The rows come from 5 hidden closed curves, with some noise, and rows from the same curve form a group. Each curve winds through 8 dimensions. The rows are also pushed far along 4 directions, which tell nothing about the answers.
(in the rows, 128 means zero)
Some rows, each with its group after it:
[114, 128, 84, 118, 130, 109, 144, 116, 119, 147, 146, 168, 160, 120, 152, 121, 115, 141] | j879
[119, 129, 141, 127, 164, 89, 109, 108, 126, 153, 164, 119, 124, 149, 150, 138, 124, 111] | j879
[106, 107, 118, 102, 128, 133, 132, 132, 138, 142, 179, 125, 155, 165, 116, 122, 110, 144] | j610
[144, 146, 118, 152, 150, 100, 110, 106, 94, 168, 124, 145, 126, 91, 158, 135, 134, 119] | j554
[120, 122, 119, 126, 132, 121, 118, 135, 116, 109, 121, 148, 137, 119, 132, 120, 124, 137] | j554
[126, 134, 136, 110, 130, 144, 117, 142, 130, 122, 148, 126, 137, 139, 130, 104, 110, 141] | j879
[130, 132, 86, 130, 143, 133, 135, 131, 131, 129, 118, 148, 151, 94, 126, 140, 128, 152] | j441
[132, 122, 157, 129, 128, 159, 99, 116, 125, 105, 115, 142, 117, 129, 96, 131, 130, 140] | j879
[142, 156, 174, 136, 114, 110, 126, 143, 157, 141, 140, 66, 105, 153, 156, 107, 131, 98] | j441
[168, 177, 172, 146, 114, 128, 121, 131, 139, 137, 100, 77, 91, 142, 154, 135, 124, 88] | j456
[113, 129, 89, 117, 111, 159, 158, 154, 153, 109, 99, 145, 145, 82, 112, 107, 110, 174] | j456
[124, 130, 128, 126, 127, 116, 139, 128, 131, 118, 119, 119, 115, 129, 150, 146, 119, 111] | j441
[123, 135, 79, 130, 136, 105, 160, 159, 139, 144, 125, 117, 137, 93, 160, 128, 127, 132] | j456
[113, 114, 99, 109, 148, 120, 112, 152, 110, 132, 171, 148, 163, 126, 142, 97, 113, 155] | j554
[142, 136, 113, 131, 131, 140, 153, 126, 96, 132, 109, 130, 125, 100, 134, 131, 127, 125] | j610
[114, 113, 100, 107, 147, 137, 126, 157, 115, 121, 152, 141, 157, 118, 121, 106, 112, 162] | j879
[138, 130, 141, 128, 131, 129, 107, 144, 127, 128, 146, 115, 137, 141, 121, 106, 137, 133] | j610
[138, 131, 144, 123, 127, 149, 122, 144, 117, 114, 135, 107, 128, 128, 125, 115, 126, 129] | j879
[136, 121, 124, 131, 106, 150, 127, 134, 122, 122, 124, 134, 138, 121, 112, 119, 141, 138] | j879
[144, 127, 115, 135, 134, 120, 105, 102, 95, 146, 131, 166, 132, 118, 140, 146, 138, 125] | j554
[141, 132, 158, 137, 120, 163, 133, 128, 112, 105, 92, 116, 107, 123, 94, 126, 132, 122] | j610
[139, 136, 112, 124, 121, 163, 146, 105, 127, 121, 109, 152, 138, 93, 120, 136, 127, 151] | j441
[112, 141, 139, 118, 110, 153, 149, 149, 162, 123, 119, 105, 127, 147, 100, 108, 99, 142] | j610
[119, 118, 134, 114, 126, 170, 115, 130, 137, 104, 126, 147, 136, 132, 90, 122, 116, 158] | j879
[127, 134, 114, 115, 142, 123, 131, 152, 139, 116, 146, 114, 138, 131, 152, 124, 118, 131] | j610
[127, 141, 136, 143, 154, 70, 95, 108, 94, 169, 166, 140, 133, 145, 171, 111, 130, 101] | j554
[95, 116, 112, 122, 125, 139, 155, 125, 139, 112, 122, 143, 134, 105, 117, 115, 117, 147] | j456
[132, 119, 134, 119, 114, 141, 118, 120, 120, 121, 136, 140, 129, 159, 125, 141, 123, 119] | j554
[118, 125, 124, 108, 125, 153, 129, 140, 142, 109, 145, 132, 138, 152, 120, 124, 110, 138] | j610
[100, 124, 127, 114, 123, 128, 141, 128, 137, 117, 134, 138, 132, 142, 127, 112, 100, 135] | j879
[131, 126, 119, 119, 131, 107, 115, 120, 117, 142, 164, 142, 138, 143, 166, 127, 126, 119] | j610
[139, 124, 120, 121, 136, 145, 126, 133, 121, 126, 142, 119, 138, 114, 129, 135, 131, 137] | j441
[114, 109, 136, 124, 148, 148, 115, 123, 130, 120, 136, 130, 127, 118, 94, 132, 131, 150] | j441
[125, 121, 136, 115, 132, 131, 114, 119, 126, 130, 163, 128, 148, 152, 124, 123, 124, 137] | j456
[151, 136, 125, 148, 158, 96, 103, 117, 85, 165, 117, 146, 122, 82, 143, 116, 148, 133] | j610
[137, 135, 140, 128, 121, 179, 117, 128, 138, 102, 98, 138, 121, 115, 91, 132, 124, 148] | j879
[104, 92, 155, 127, 135, 123, 121, 99, 117, 110, 147, 130, 120, 175, 96, 152, 139, 106] | j554
[89, 94, 146, 120, 148, 90, 92, 90, 113, 132, 151, 181, 136, 155, 109, 117, 121, 141] | j456
[136, 170, 118, 133, 130, 146, 143, 150, 155, 128, 113, 106, 137, 116, 133, 113, 109, 135] | j456
[136, 129, 119, 111, 125, 164, 141, 152, 139, 114, 147, 101, 145, 128, 123, 127, 120, 142] | j441
[135, 149, 105, 116, 132, 139, 142, 130, 139, 143, 132, 137, 141, 100, 146, 112, 112, 152] | j441
[101, 103, 107, 115, 145, 105, 130, 125, 122, 120, 139, 153, 140, 121, 136, 135, 116, 141] | j441
[113, 119, 123, 129, 150, 123, 123, 127, 127, 126, 122, 138, 124, 112, 114, 133, 122, 142] | j554
[165, 153, 160, 144, 119, 132, 132, 127, 144, 137, 97, 81, 85, 134, 138, 160, 143, 91] | j554
[111, 115, 111, 135, 141, 100, 137, 132, 122, 150, 144, 124, 137, 132, 125, 127, 134, 124] | j456
[146, 135, 123, 135, 135, 95, 111, 122, 122, 151, 137, 134, 129, 138, 152, 139, 142, 114] | j554
[144, 146, 165, 114, 114, 122, 138, 156, 160, 135, 154, 54, 104, 192, 154, 133, 116, 88] | j554
[115, 125, 129, 126, 123, 125, 112, 126, 123, 127, 149, 142, 149, 161, 118, 116, 118, 129] | j554
[147, 133, 140, 117, 144, 125, 114, 141, 120, 138, 146, 104, 114, 131, 152, 134, 122, 120] | j610
[104, 105, 121, 123, 110, 177, 151, 101, 132, 90, 101, 163, 133, 109, 80, 142, 123, 153] | j456
[136, 139, 124, 132, 141, 138, 114, 112, 133, 118, 105, 152, 125, 96, 128, 143, 126, 143] | j456
[136, 162, 129, 115, 139, 114, 135, 142, 143, 153, 157, 103, 130, 133, 175, 102, 106, 123] | j441
[150, 143, 152, 136, 119, 128, 124, 137, 134, 131, 113, 95, 99, 122, 146, 133, 134, 109] | j456
[127, 137, 149, 146, 114, 116, 126, 131, 134, 119, 114, 112, 119, 122, 130, 109, 141, 117] | j441
[125, 130, 151, 146, 114, 138, 124, 139, 140, 111, 111, 105, 108, 142, 111, 132, 137, 106] | j441
[130, 107, 138, 132, 126, 126, 96, 130, 120, 126, 132, 142, 125, 155, 102, 135, 146, 126] | j456
[146, 119, 133, 139, 143, 127, 104, 92, 90, 151, 122, 157, 109, 101, 133, 154, 145, 120] | j554
[136, 155, 145, 126, 106, 160, 153, 141, 159, 117, 92, 95, 110, 145, 113, 135, 104, 121] | j610
[156, 151, 137, 162, 158, 114, 109, 109, 114, 122, 80, 133, 96, 78, 146, 160, 155, 107] | j610
[120, 121, 97, 127, 125, 138, 143, 106, 124, 133, 121, 163, 143, 116, 120, 147, 124, 139] | j879
[128, 133, 134, 156, 135, 107, 128, 116, 124, 133, 105, 123, 120, 109, 120, 133, 150, 116] | j879
[112, 96, 124, 119, 134, 142, 111, 132, 118, 118, 142, 151, 134, 154, 93, 133, 133, 136] | j879
[129, 120, 134, 133, 122, 124, 134, 131, 122, 131, 147, 117, 134, 145, 122, 112, 150, 117] | j554
[133, 134, 92, 126, 131, 105, 123, 141, 120, 152, 134, 151, 149, 128, 145, 124, 125, 137] | j456
[127, 135, 116, 132, 122, 123, 136, 107, 129, 133, 123, 147, 134, 131, 135, 139, 126, 122] | j879
[162, 143, 153, 155, 130, 145, 99, 119, 131, 109, 97, 116, 107, 117, 118, 155, 161, 110] | j610
[103, 85, 125, 98, 142, 127, 99, 109, 118, 119, 176, 169, 159, 148, 110, 124, 123, 162] | j456
[124, 107, 118, 111, 107, 160, 126, 154, 152, 96, 119, 134, 132, 145, 99, 141, 127, 147] | j456
[120, 116, 120, 125, 143, 145, 123, 132, 134, 97, 111, 143, 131, 113, 105, 138, 132, 147] | j610
[113, 127, 140, 134, 131, 129, 121, 121, 122, 138, 144, 127, 134, 143, 111, 111, 123, 126] | j554
[136, 129, 133, 122, 125, 127, 120, 131, 146, 139, 129, 120, 121, 117, 136, 131, 130, 139] | j441
[142, 141, 134, 117, 132, 138, 120, 131, 133, 115, 133, 123, 132, 134, 142, 132, 120, 128] | j441
[126, 115, 149, 117, 135, 102, 113, 142, 134, 142, 156, 97, 108, 152, 148, 130, 127, 114] | j879
[85, 96, 180, 122, 126, 112, 120, 95, 145, 116, 156, 121, 112, 194, 95, 129, 127, 108] | j441
[152, 133, 125, 144, 127, 126, 118, 122, 107, 146, 107, 138, 133, 102, 115, 123, 146, 140] | j610

New rows, each followed by its group:
[148, 145, 162, 136, 134, 130, 103, 133, 142, 117, 124, 99, 103, 128, 142, 133, 137, 113] | j456
[123, 122, 134, 129, 129, 90, 116, 120, 126, 154, 153, 133, 130, 121, 154, 104, 138, 130] | j441
[143, 135, 145, 131, 133, 119, 136, 122, 98, 135, 127, 110, 110, 131, 150, 132, 128, 100] | j610
[144, 145, 137, 131, 117, 150, 124, 148, 139, 91, 101, 112, 122, 129, 130, 136, 124, 121] | j441
[125, 129, 136, 133, 123, 119, 108, 115, 120, 127, 135, 142, 137, 154, 126, 131, 124, 117] | j554
[119, 139, 113, 121, 151, 117, 140, 118, 120, 136, 151, 137, 150, 110, 148, 106, 118, 141] | j441
[143, 130, 140, 143, 112, 139, 128, 133, 121, 125, 119, 109, 124, 125, 119, 125, 149, 117] | j879
[125, 140, 102, 122, 133, 122, 158, 124, 104, 133, 138, 133, 136, 104, 173, 121, 110, 119] | j441
[123, 117, 117, 102, 115, 150, 155, 147, 118, 118, 143, 118, 139, 138, 129, 114, 108, 138] | j610
[133, 149, 140, 121, 133, 117, 144, 119, 119, 133, 160, 105, 134, 145, 170, 114, 116, 105] | j441
[94, 87, 95, 94, 123, 143, 151, 135, 138, 120, 140, 163, 147, 127, 97, 121, 112, 171] | j554
[119, 118, 150, 113, 101, 132, 117, 148, 145, 103, 140, 117, 123, 170, 129, 115, 119, 120] | j441
[105, 102, 142, 124, 122, 136, 129, 103, 121, 108, 137, 147, 123, 134, 114, 130, 132, 126] | j456
[115, 106, 128, 124, 142, 136, 124, 119, 119, 110, 149, 136, 132, 126, 121, 134, 139, 129] | j610
[138, 139, 126, 131, 106, 139, 138, 131, 119, 136, 127, 127, 141, 136, 123, 109, 128, 128] | j610
[151, 124, 153, 133, 132, 126, 106, 121, 112, 136, 117, 120, 109, 124, 122, 138, 140, 125] | j610
[134, 127, 141, 127, 110, 130, 123, 118, 121, 132, 140, 130, 134, 156, 126, 123, 133, 117] | j610
[106, 109, 135, 122, 151, 103, 98, 124, 135, 137, 154, 141, 124, 155, 122, 132, 127, 129] | j441
[121, 132, 161, 137, 145, 97, 114, 128, 137, 119, 127, 106, 104, 128, 146, 120, 135, 109] | j610
[136, 117, 121, 128, 145, 127, 112, 133, 106, 131, 154, 128, 143, 127, 129, 127, 142, 130] | j554
[129, 91, 109, 138, 131, 142, 93, 94, 115, 121, 102, 199, 146, 106, 66, 156, 162, 168] | j554
[118, 101, 105, 104, 137, 139, 136, 131, 128, 147, 151, 146, 135, 124, 113, 126, 124, 156] | j554
[130, 121, 126, 124, 133, 159, 132, 139, 112, 114, 132, 119, 137, 113, 108, 122, 126, 141] | j879
[89, 85, 147, 125, 128, 119, 105, 127, 126, 108, 155, 141, 133, 169, 92, 121, 134, 127] | j441
[135, 157, 156, 154, 148, 114, 136, 113, 116, 134, 114, 92, 101, 125, 144, 138, 131, 87] | j879
[124, 138, 137, 136, 142, 129, 136, 98, 123, 133, 123, 138, 126, 106, 125, 121, 130, 130] | j441
[137, 117, 110, 123, 104, 189, 125, 122, 126, 106, 103, 162, 145, 123, 79, 150, 127, 156] | j554
[135, 127, 126, 115, 118, 132, 127, 138, 149, 134, 136, 119, 130, 121, 135, 124, 125, 145] | j441
[125, 105, 153, 131, 133, 142, 88, 100, 112, 125, 137, 150, 126, 153, 90, 147, 136, 130] | j554
[135, 120, 107, 129, 112, 158, 131, 152, 150, 103, 92, 135, 125, 111, 102, 147, 139, 146] | j456
[136, 133, 128, 114, 100, 163, 161, 158, 144, 109, 122, 85, 122, 149, 126, 140, 112, 116] | j879
[141, 141, 158, 158, 138, 129, 115, 90, 142, 133, 93, 126, 98, 115, 105, 159, 151, 113] | j441
[141, 134, 141, 117, 110, 137, 128, 142, 151, 124, 137, 99, 128, 138, 138, 125, 127, 130] | j441
[141, 139, 162, 143, 120, 127, 127, 127, 125, 111, 87, 105, 85, 129, 133, 145, 131, 96] | j879
[131, 122, 126, 122, 166, 114, 112, 125, 95, 150, 149, 137, 126, 122, 132, 122, 124, 133] | j610
[123, 118, 104, 135, 123, 146, 147, 134, 126, 133, 120, 139, 147, 91, 95, 108, 146, 158] | j554
[121, 129, 122, 124, 154, 106, 124, 120, 129, 149, 153, 121, 134, 132, 142, 137, 121, 125] | j879
[132, 131, 120, 127, 142, 123, 124, 147, 116, 126, 139, 114, 137, 113, 145, 122, 125, 129] | j554
[124, 142, 147, 137, 133, 126, 127, 124, 139, 134, 104, 124, 107, 123, 116, 123, 117, 129] | j610
[142, 119, 162, 150, 148, 116, 94, 98, 121, 115, 101, 130, 101, 111, 113, 161, 157, 119] | j441
[134, 148, 169, 130, 123, 92, 120, 141, 147, 149, 160, 75, 112, 158, 165, 99, 129, 99] | j441
[109, 131, 140, 130, 127, 148, 154, 116, 129, 105, 120, 121, 125, 127, 113, 120, 116, 124] | j441
[131, 123, 140, 134, 117, 130, 127, 134, 121, 118, 145, 105, 132, 148, 131, 126, 141, 108] | j441
[109, 109, 133, 113, 133, 122, 122, 129, 134, 122, 143, 145, 126, 156, 115, 123, 122, 133] | j554
[143, 130, 133, 133, 129, 127, 119, 135, 113, 142, 123, 126, 136, 121, 113, 112, 135, 139] | j610
[135, 137, 150, 150, 127, 144, 150, 111, 122, 130, 109, 95, 100, 124, 114, 148, 142, 96] | j554
[121, 118, 131, 114, 134, 112, 110, 148, 120, 113, 171, 121, 149, 171, 144, 113, 123, 119] | j554
[135, 139, 140, 124, 129, 140, 109, 132, 138, 124, 136, 124, 139, 143, 116, 118, 122, 139] | j456
[141, 127, 163, 130, 139, 84, 95, 111, 124, 151, 152, 112, 107, 142, 164, 132, 144, 105] | j441
[121, 124, 147, 125, 168, 102, 106, 127, 113, 135, 164, 108, 118, 137, 149, 129, 125, 112] | j441
[106, 122, 128, 134, 114, 140, 135, 121, 131, 112, 113, 142, 141, 131, 98, 123, 120, 138] | j554
[125, 134, 142, 122, 129, 117, 139, 108, 110, 132, 149, 122, 116, 142, 164, 128, 117, 99] | j441
[125, 126, 147, 131, 116, 129, 110, 116, 126, 115, 128, 133, 130, 164, 117, 138, 123, 114] | j554
[150, 129, 123, 126, 132, 132, 118, 128, 129, 150, 136, 126, 124, 131, 128, 142, 140, 128] | j554
[120, 129, 131, 118, 130, 118, 142, 110, 108, 129, 149, 132, 125, 135, 160, 125, 115, 109] | j441
[123, 117, 131, 129, 123, 124, 117, 141, 122, 111, 138, 120, 128, 155, 133, 136, 131, 108] | j441
[141, 147, 124, 133, 118, 143, 144, 142, 133, 148, 141, 97, 128, 131, 140, 120, 129, 114] | j879
[135, 145, 95, 137, 135, 118, 145, 113, 118, 154, 91, 158, 125, 76, 144, 138, 119, 142] | j610
[107, 103, 102, 117, 164, 117, 108, 124, 109, 140, 165, 159, 156, 129, 116, 127, 124, 152] | j554
[110, 120, 118, 125, 129, 130, 117, 125, 119, 135, 152, 151, 155, 143, 111, 108, 118, 143] | j554
[146, 162, 151, 153, 117, 150, 152, 129, 132, 135, 112, 83, 104, 132, 125, 126, 135, 93] | j554
[115, 119, 143, 128, 130, 130, 121, 113, 133, 142, 148, 123, 132, 156, 100, 129, 126, 127] | j610
[126, 141, 116, 132, 137, 117, 153, 131, 113, 143, 149, 110, 142, 128, 146, 113, 126, 113] | j610
[123, 123, 138, 126, 108, 135, 157, 145, 136, 115, 138, 91, 129, 149, 123, 116, 137, 112] | j554
[131, 111, 126, 143, 146, 112, 120, 112, 94, 132, 98, 149, 97, 97, 133, 157, 142, 115] | j879
[126, 108, 148, 111, 120, 139, 122, 130, 117, 108, 139, 126, 119, 139, 126, 124, 126, 128] | j610
[108, 117, 152, 111, 131, 119, 133, 119, 113, 113, 167, 114, 123, 174, 149, 124, 110, 99] | j441
[143, 129, 121, 149, 129, 103, 111, 117, 99, 138, 119, 141, 117, 111, 159, 145, 150, 101] | j441
[131, 133, 136, 121, 118, 151, 117, 141, 149, 108, 111, 131, 118, 130, 117, 129, 119, 139] | j441
[92, 101, 98, 94, 107, 133, 161, 165, 143, 119, 186, 125, 181, 170, 114, 75, 115, 154] | j554
[133, 122, 124, 122, 97, 191, 134, 145, 144, 102, 108, 131, 131, 133, 81, 130, 131, 146] | j879
[130, 158, 98, 127, 120, 115, 158, 145, 145, 167, 129, 113, 140, 100, 165, 106, 105, 138] | j610
[119, 145, 86, 113, 132, 115, 167, 141, 140, 146, 162, 116, 167, 123, 163, 109, 108, 139] | j441
[101, 88, 105, 117, 173, 91, 101, 103, 96, 162, 176, 178, 147, 98, 132, 115, 137, 161] | j441
[136, 129, 130, 131, 127, 127, 123, 133, 123, 130, 141, 120, 146, 153, 115, 122, 135, 126] | j610
[140, 136, 116, 147, 130, 114, 116, 102, 103, 141, 105, 159, 130, 102, 142, 147, 135, 122] | j554
[117, 137, 147, 116, 141, 120, 133, 155, 144, 112, 144, 94, 126, 160, 133, 109, 111, 118] | j610
[127, 108, 138, 121, 153, 153, 107, 121, 112, 120, 132, 140, 123, 128, 91, 141, 129, 143] | j610
[110, 114, 78, 97, 133, 162, 149, 136, 131, 106, 143, 166, 182, 104, 108, 112, 107, 187] | j441
